The rows of a group lie close to one hidden flat surface of 6 dimensions, which passes through zero. Surfaces can cross.
Known rows, each followed by its group:
[  6 -10   2   9  -5   0  -4   0  -5  -4  -3   1  -1] : q_210
[ -5   4  -6  -4  13 -13  10  17  16  16  -9   3  13] : q_368
[ -1   4 -11  -4  27 -16   4   1  16   4  15  17  10] : q_368
[ -3   1  11 -11   7  -3   4   7  16   5  -2  -5   3] : q_788
[ 16  -7 -14  13   3 -25   8  20  -3   4   3   2   6] : q_439
[-15  18  -7  -4   5   3  18  -8  -1  27  -4  -5   8] : q_439
[-21  18  -2  -1  12  25   0 -22  -8   4   4  -1  -3] : q_439
[ 13   4 -18   8 -15  -6 -18  -8 -15  -8  15  27   4] : q_788
[-5 19 -1 -2  9  7 -1  7  0  0  7 -4  4] : q_368
[  6  -8  -4  17 -21   8  -5   7   4 -25  -5   6 -12] : q_210
[ -4 -14   8  -7   2   0   0 -35   7  19  -2  18   9] : q_368
[ -2   4   4  -7  -4   8  -6  -7 -10  -6   3  -6  -6] : q_210
[ -2 -11  15 -10   8  -4  -5   5  16  -2  -7  -3  -2] : q_439
[  6   5  19 -18   3  -3  -4   4  10  -1  10 -10   0] : q_788
[ -5 -22   6 -11  24 -21  11  -2  32  16 -12  12   9] : q_368
[ -2   2  -5   0 -14   2   0  -7  -1   0  -4   6   0] : q_439
[ -8  -8  -3   4  15   5  -1   8  -3   6 -13  -1  -1] : q_788
[  0   2  18 -13   8   3  -5   4   4  -2   6 -13  -2] : q_788
[ -6 -12  22  -2  -4  19  -1 -28 -17   3  -4 -24 -11] : q_368
[ -5  15   1 -11   0   1   4  -2  11   2   3   3   3] : q_210
[ -3  10   8 -11 -26   8   4 -16  -1   8  -3  -4   3] : q_439
[  8   2  -5  15 -16   4  -8  -6  -8 -15  11   8  -2] : q_210
[  0  12 -10  -7  11  -7  -4 -15   1  11  15  20  12] : q_439
[ 15 -23 -15  12 -17 -26  -1   9  12   4 -14  27   8] : q_210
[  0   9   4   2 -17   6   5  -5  21 -16   9   8  -2] : q_788
[  3  12  -1  -3  21 -11   2 -15  -8  25  20   6  19] : q_210
[-4  9 -6  2  1 -1 11 -5  1  4  5  2  3] : q_788
[  2  -7   5  -2  -2  -1  -7   8  16 -14  -3   8  -3] : q_368

New rows, each followed by its group:
[-1 -2 -9  7 -4 -5 11 -3 -3  7 -8  3  0] : q_788
[ -5   0  -6  -5   7 -13  10 -15   1  28  -3  12  15] : q_368
[  9   0 -11  10  -2  -2  -3  -4 -18 -10  13  -1  -6] : q_368
[-11   0 -14  16   6   6  11  -1  -7   7 -10   2  -1] : q_788
[ -2  -5  -4  -4  42 -14  -7   7  14   4  11  16   9] : q_439
[ -5 -15 -10   4   6  -5  -4   6  17  -1 -14  19   1] : q_439
[ 4 -9 -5 16 -3 -2  2  9  9 -8 -2  6 -1] : q_210
[ 5  3  6 -3  6 -3 -2  1 -5 -1 12 -7  2] : q_439
[  6  10  -5  -7   0 -20  10   1  -1  22   6   2  14] : q_439
[  5 -17  -7   3   9 -18  16   7  -5   3  -7 -12  -7] : q_368
[ 8 -3 -2 28 13  6  0  1 -9 -5 14 -3  3] : q_210
[ -1  21   9 -11   2   6   4 -10 -10  14  13 -14   3] : q_439
[ 1 -1 -2  2  0  3 -7 -4 -1 -8  4  8 -2] : q_439
[  0   2  13 -11 -12   7  -4  -9   4  -3  -1  -3  -2] : q_439
[  8 -20   0  12  11  -2 -19  11   5 -28   4  11 -10] : q_439
[ 11  -8 -10   7   2 -11  -6   7   1  -7   6  13   2] : q_439
[ 1 -4  3  1  4  2  0 -6 -8 -3  5 -5 -5] : q_368
[  4   4  -4   5  -5   2  -5  15   4 -15   3   2  -4] : q_368
[-1 -1  3  3  6  1  5  3  7  3  1 -3  1] : q_210
[  0  18 -12   2  -4   5 -10 -13  -4  -1  16  20   9] : q_368
[-7 13 -5 -6 -5  3  4  1 10 -5  0  4 -2] : q_210
[-15  13 -17   7  15  10   6   8 -13  -6   3  -7 -10] : q_210
[ 1  2 -3  3  8  0  1  5 -4 -6  7 -7 -6] : q_368
[  4   7 -12   4   5  -5  -5   8   5 -13  15  15  -1] : q_368
[  4 -14  -4   0  22 -20  10  32  19 -13  -1  -8  -9] : q_368
[-12  17  -1 -22  21  -8   9  -4   5  23   1  -1  11] : q_210
[-8  8  5 -7  9  5  5 -5  0 15 -1 -5  8] : q_368
[ 4 -9  8 -4  6 -4 -4 -6 -5 10  0 -3  5] : q_210
[ -6  12   5   3 -18  13  15  -5  23 -17   2  -2  -7] : q_788
[ 3  0 -3 -1 11 -5 -2 -2  4 -8 10  7  0] : q_368
[ -2   0  -7   7 -12   2   3  -2  -3  -1  -9   4  -1] : q_439
[ -3  28  -4  -7 -15   0  13 -19 -17  22  11  -7   9] : q_439
[  1  -4 -11   4   4  -5 -11   6   3  -1  -3  20   7] : q_788
[ -3   8   3   1 -13  11  -7 -10  -9   5   0   2   3] : q_368
[  0  -4   6  -8 -18   9 -12  -5 -11 -14  -6  -7 -12] : q_210
[  1 -13   3   6   4  -2   3  10   3  -1  -9  -7  -1] : q_210
[  2  -1   9  -1 -12   6   3  -6  -9  -7   1 -16  -9] : q_788
[ -4   6  16 -42 -12  -5  -7 -17   2  14  -6  -2   1] : q_210
[  4  -8 -11   9   3 -12  16   2 -25   8  -3 -18  -7] : q_368
[ -8  11  12 -10  23   6  -3  13  25  -9   7  -2   1] : q_368
[  8  -9 -12   8   6 -17  11  23  -6  -4  -4 -11  -8] : q_368
[ 0  8 -7  0  5 -3 -4 -3  4 -4 11 14  5] : q_368
[  1  -3  -8   4  14  -5   9   9  -6   0   6 -11  -5] : q_368
[  3  -8   1   2 -18  -6  13  -3   1   3  -9  -6  -4] : q_788
[  1  -3  -1  -5  16 -11  -4   2  10   5   4  11   8] : q_439
[  1   2   7  -8  15   0 -14   7   6  -2   6   5   6] : q_788
[  1 -17  -3   2   1  -7  -7  13  10   1 -19  14   3] : q_788
[  7 -21  -4   3   2 -16  -1   7  12 -12  -2   8  -7] : q_368
[  2 -24  10  -7  14 -10   4   1  23  -7  -5   3  -5] : q_368
[ -6   3   2   1  21  10  -9   4 -10   1   0  -7   1] : q_788
[  3  -1  13   4 -19  19 -12  14  -2 -26  -1 -16 -15] : q_368
[  2  11 -11  14  -9   5   1  -1   7 -16  11  12   0] : q_210
[  5 -14  -1   4   4  -8   4  -6  -7  -3   1  -5  -6] : q_368
[ 2 -1 -6 18  7 -1  8  8  4 -3  4  1  1] : q_210
[ 0 -7  1 18  9  2 10 16 12 -9 -6 -4 -3] : q_210
[-13  12 -18   6  -5   4  13 -10  -2  19 -10  10   6] : q_439
[  4   3 -12   7  -2  -9   3   2 -11   5   3   4   3] : q_368
[ 4  5  0  0  2 -5  4  2 -4  4  6 -3  3] : q_439
